The first 6 rows are patterns. Each new row is the sum of 2 different patterns, raised or lowered, with some noise. Before adding, each is slid sideways (what falls off one end comes back at the other) and multiplied by a number that may be negative. Names go in the order of the patterns.
(in the rows, 128 means zero)
Known rows, each followed by the names of its patterns:
[ 95 109 107 142 123 120 151 145 110 114 117 166 112 111 143 123 143 122
 166 160 144 115 154 142 167 151 152 166 163 125  98] => (1)
[114 132 165 163 149 103 106  94 137 129  99 135 120 141 157 116 118 105
 120 157 111 141 166 167 155 146 129 128 138 101 154] => (3)
[159 117 163 103 136  89 157 142 125 103 122 109  97 109 160 167 134 112
 125 150 113 148 159 122 144 116  89 137  89  92 133] => (0)
[151 103 150 166 143 102 144 133 167 120 101 139 130 150 159 126 166 166
 110 138 129 166 159 150 161 122 161 147 149 127 118] => (4)
[148 105 104 100 109 147 107 141 165 137 128 115 147 144 144 150  93 108
 131 102 100 166 129 141 138 160 102 123 126 147 122] => (2)
[100 133 113 154  98 123 127 144 152 100  91  89  99 104 128 143 100 125
 146 117 121 133 104 116 118  93 137 137 146 129 133] => (5)

New rows, each followed by the names of its patterns:
[129 148 153  85 147 111 126 134 173 148 115 100 108 121 147 124 153 138
 124 172 107  94 104 128 157 107 131 147 142 176 157] => (3) (2)
[ 92  89 138  99 127 122  83 146 143 109 124  87 151 118  97 102  79 122
 118 126  98 119 100  94 118 108  89  70 133 127 160] => (3) (4)
[163 181 107 141 122 157  96 127 107 133  92 110 119 101 127 134 112 142
 157 183 167 176 140 118 131 122 100 136 182 154 117] => (1) (2)
[186 160 192 147 190 238 177 194 209 236 228 214 202 158 176 160 191 153
 223 223 224 212 186 141 147 192 205 147 206 163 180] => (3) (2)
[123  95  89 113 128 129 119 103  86  95  85 111 134 113 103 124 152  89
 109 101 108 109 102  74 102  89 101 104  79 109 121] => (4) (2)
[174 175  86 108 117 104 110 149 156 116 102 136 124 154 163 172 156  92
 128 115 101 119 115 151  98  94 121  97 169 169 123] => (0) (2)
[122 113  90 132 119 143 117  85  99 130 112  76 119  92 106 107 134 101
  92 108 145 103 126  97  81  86  93 109 107 130 155] => (2) (5)
[117 160 143 151 120 122 141 145 120 160 132 152 125 101 102 155 129 135
 128  91 107 129 131 152 154 145 185 139 121 100 161] => (0) (4)
[123 140 115 114  94 141 132 105 134  99 110 101  94 116 148 102 130 112
 102  91 102  83 135 138 160 123 128 113 135 129 116] => (1) (0)
[ 73  88  84 140 105  81 113 108  47  58  75  95  90 112  72 106  54  93
 102  50  76 102 124 116 118 101 104 130 111  81  70] => (3) (2)
[112 100 125 105  88  98  84 121  95 109 129 127 132 124 139 142 127 135
  96  93 108 111 109 152 104 137 128 132 103 109 121] => (1) (2)
[146 114 141 142 128 112 138 112 130 122 122 147 126 160 130 113  98  93
 131 124 111 124 146 108 153 130 105 125 103 136 125] => (3) (5)
[ 37  57  67 118 113  69 119 137  75  83  96 112  78  75  80 108 127 113
 140 136  91  94 107 145 108 114 123 149 161  74  38] => (1) (5)
[111 129 117  92 137 105  95  94  95 106 103  88 105  97 110  99  86  86
  76 106 113 127 136 139 114 101 117 108  93 101  99] => (1) (5)
[133 105 103 134 119 159 124 133 149 125  84 113 145 171 174 136 149 141
 140 145 128 101 124 148 122 149 132 147  95 106  94] => (3) (4)
[ 88 146 140  64 113  99 112 104 127 113 104  92 137  84 142 165 167 150
 108 136 103  90  93 133 117 103 126 119 110 127 115] => (3) (2)
[120  90 132  65 101 116  87  94 158  77  71  64  97  40 101  78  99 100
 123  46  52  48 101  87  48 111 117 109  79 108 137] => (1) (2)
[166 179 186 172 224 157 205 171 171 163 166 199 193 224 196 206 222 186
 192 169 174 194 183 212 197 161 213 177 162 172 165] => (3) (5)
[158 130 100 105 160 115 108 113 130 132 135 136 118 134 117  97  89 133
 113 145 100 114  97 128 131 104  98  96 146 157 138] => (4) (5)
[144 128 115 153 126 158 166 157 133 137 121 139 139 180 192 191 118 123
 172 152 155 125 135 146 135 169 141 132 188 128 148] => (3) (0)
[133 103  94 124 111  85  93  85  88 110  94  84  76 107  98 105  83  99
  88 107  88 102  83  83 108 140 138 118 103 107  88] => (1) (5)
[124 177 169 126 171 154 161 175 107 143 161 117 125 114 125 149 135 161
 162 123 159 162 138 112 157 171 154 179 175 147 184] => (3) (4)
[162 186 151 133 168 170 179 181 172 149 144 168 181 169 197 190 213 208
 178 158 178 159 168 183 182 159 188 197 201 157 166] => (3) (0)
[114 100 142 174 122 165 158 166 138 135 145 138 165 129 114 142 143  78
 113 172 165 132 118 169 106 142 150 146 155 178  90] => (4) (2)
[145 130 151 135 118 156 110  90 105 122 151  98 116 133 126 168 150 122
 148 155  83 138 105 122 118 164 140 118 101 117 107] => (3) (2)
[146 181 161 138 133 127 125 156 150 128 169 128 153 157 127 126 151 155
 152 159 140 139 186 139 164 120 145 155 155 151 132] => (3) (5)
[142 127 164 154 152 166 126 114 111  90  99 136 135 132 127 164 120 110
 116 130 148 129 102 122 110 125 135 137 160 164 127] => (1) (2)
[ 97 109  82 123 134  86 114  90 102 152  84 110 123 131 124 140 103 112
  95 104 126  93  96 118 150 147 108 101  87 107  94] => (3) (5)
[173 156 178 158 134 139 141 129 178 155 171 133 160 158 143 115 112 162
 171 179 171 163 161 123 176 144 119 142 144 157 181] => (3) (5)
[159  97 147 145  94 116 129 145 126 162 100 138 150 142 118 115 105 151
 136 155 155 116 123  95  91 104 108 102 137 119 104] => (3) (0)
[122 109 157 194 122 157  99 143 138 147 168 174 159 160 142 118 127 174
 147 169 116 144 192 163 181 143 117 128 142 115 124] => (3) (0)
[127 130 144 105 128 129 111  76  78  97  89  98  73  89 131 120  70  92
  78 114  84  75 116 112 109 115 156 129  98  92 101] => (1) (0)
[150 168 111  91 138 153 135 136 155 127 136 132 113 133 163 122 184 160
 139  93 163 111 155 117 147 134 146 167 175 158 150] => (0) (5)
[128 129 117 155 176 121 140 118  82 177 116  99 168 194  94 172 106 143
  69 187 163 138 100 142 105 131 139 194 194 129 142] => (0) (2)
[151 150 158 147 132 109 151 156 181 143 161 144 165 168 145 125 164 200
 162 189 147 183 201 160 190 136 156 180 176 173 153] => (3) (4)
[129 148 172 159 154 124 137 123 163  92 148 120 148 172 137 116  90  93
  97 138 141  96 134 143 130 142 129 107 111 117 124] => (3) (5)
[109 135 121 148 165 131 113 121 122 139 135 104 136 111  95 145 134 157
 160 133 137 158 121 133 124 109 150 138 177  99 103] => (0) (5)
[162 117 161 100 134 157 151 170 134 121 118 117 121 143 160 100 153 154
 130 152 162 125 118 124  89 158 156 148 148 145 122] => (3) (5)
[ 93 147  98 132 164 132 100 101  82 120  66 106 146 115 108  93  77 120
 108 146 107  86 117 117 106  94 149 113  77  94 138] => (4) (2)
[132 141 112  82 145  98  69 126 106 113 160 120 147 166 100  80  99  87
 119 128 138 107  72 142 136 118 105 106 151 123 120] => (0) (5)
[157 154 141 149 167 128 137 135 142 135 124 115 138 145 126 144 136 171
 146 174 168 143 136 151 127 123 149 172 170 133 146] => (1) (0)
[151 156  95 124 145 125 114 177 128 155 143 183  98 132 135 166 141 147
 100 100 101 105 153 122 138 172 162 135 121 156 138] => (2) (5)
[135 114 105 152 120 131 108  79 127 115  99  77  96 121 118 122 123 137
  96 134  99  95  98 117 150 151 141 121 116 173 109] => (3) (5)
[137 120 103 141 131 125 119 105 115 126 128 149  93 130 148 110 108 112
 125 132 119 126  89 148 153 161 137 121 125  93 144] => (1) (4)
[155 168 114 111 156 153 157 112 136 139 139 180 123 136 126 153 181 131
 184 163 152 161 188 144 159 136 147 196 145 159 160] => (3) (4)
[127 137  93 128 122  94 111 119 115 101 102  87 109 140 144 118 138 119
  97 110 130 100  97 134 131 136  92 102  80 119 116] => (2) (5)
[100 102  81  86 125 150  90 113  67  98  67 128 131  96  92 120  90  85
 101 122 132 107  78 116 132 109 124 135  90 119  93] => (0) (5)
[ 89  69  64 107 111 120 125 117 130 119 137 109  76  80 156 114 133  89
 105 159  99  93  73  68 112  84  85 132 128 101 100] => (3) (4)
[108 138 155 120 117 127 131 137 120 179 147 120 127 160 145 139 126 164
 157 146 138 111 127 127 102 120 170 128 161 111 125] => (0) (4)
[112 147 161 128 134 105  81 125  67 102 104 137 128 158 107 103  66 117
 129 112  76 112  90  93 113 126 137 101  96 122 120] => (3) (0)
[159  96 167 157 134 124 178 143 203 122 125 130 165 175 170 123 176 167
 108 142 171 206 177 152 174 149 169 176 187 140 149] => (0) (4)
[138 147 150 135 136 147 180 158 123 147 147 157 137 148 188 189 138  95
 109 134 106 157 150 123 159 145  99 130  98 148 122] => (1) (0)
[ 55  98 104  67 123  65  73  57 116  89  83  56  90  92  72  76  96  93
  91  57  69 103  75 100  84  75  83  64  72  74  54] => (0) (4)
[ 88 154 124 112 150 161 134  65  95  54 115  88 146 107  83 116 150 111
 123 146 106  80  77  78 139 128 113 132 103  67 127] => (0) (5)
[176 137 119  97 102 131 141 116 126 149 137 123 123 119 176 107 111 130
 122 137 139 157 162 124 132 149 140 151 132 160 174] => (1) (5)
[137 155 118 115  95 112  94 113  93 131 180 181 157 133 104 113 139 112
  90 152 138 147 112 139 137 101 133 132 124 101 122] => (1) (3)
[136 110 129 128 105 126 113  99  88 141 143 114 137 168 133 136 130 130
 116 140  85 124  91 112 157 132 144 130 115  97 121] => (3) (2)
[142 182 152 190 180 147 114 149 114 155 146 170 118 139 158 168 134 145
 152 156 113  92 134 150 145 131 150 118 107 139 138] => (3) (0)
[143 113 125 157 164 177 150 168 172 154 176 141 132 178 153 177 158 115
 183 154 142 128 140 129 162 150 169 171 140 176 168] => (3) (5)
[130 136 178 184 144 152 156  84 146 131 143 169 151 167 148 151 144 134
 129 145 139 122 177 197 169 121 150 136 175 106 130] => (3) (4)
[122 141 103 131  85 141  93  94  93 109 116 125 112 114 108  88  79 135
 137 125 134 137 103 133 131 104 126 118 113 111  90] => (1) (5)
[138 133  94  72 110  82  87 100  56 102  97 125 124  54 140  75  41  55
  97  77 101  79 105 154  72 120  83  49  71  59 105] => (3) (4)
[125 115 140 147 140  83 115 123 122  96 129 127 126 137 152 100 138 136
 120 122 132 126 119 114 123 127 120 134 154 123 114] => (4) (2)
[ 98 130 104 128  73 141 122  94  96  79 146 151 146 146 121 117  96 133
 103  82 121  97 107 138 117 100 137  90 108  81  84] => (4) (5)
[161 168 171 163 143 148 132 156 161 139 103 150 151 184 132 137 139 157
 166 153 121 170 199 143 179 144 181 193 160 177 132] => (3) (4)
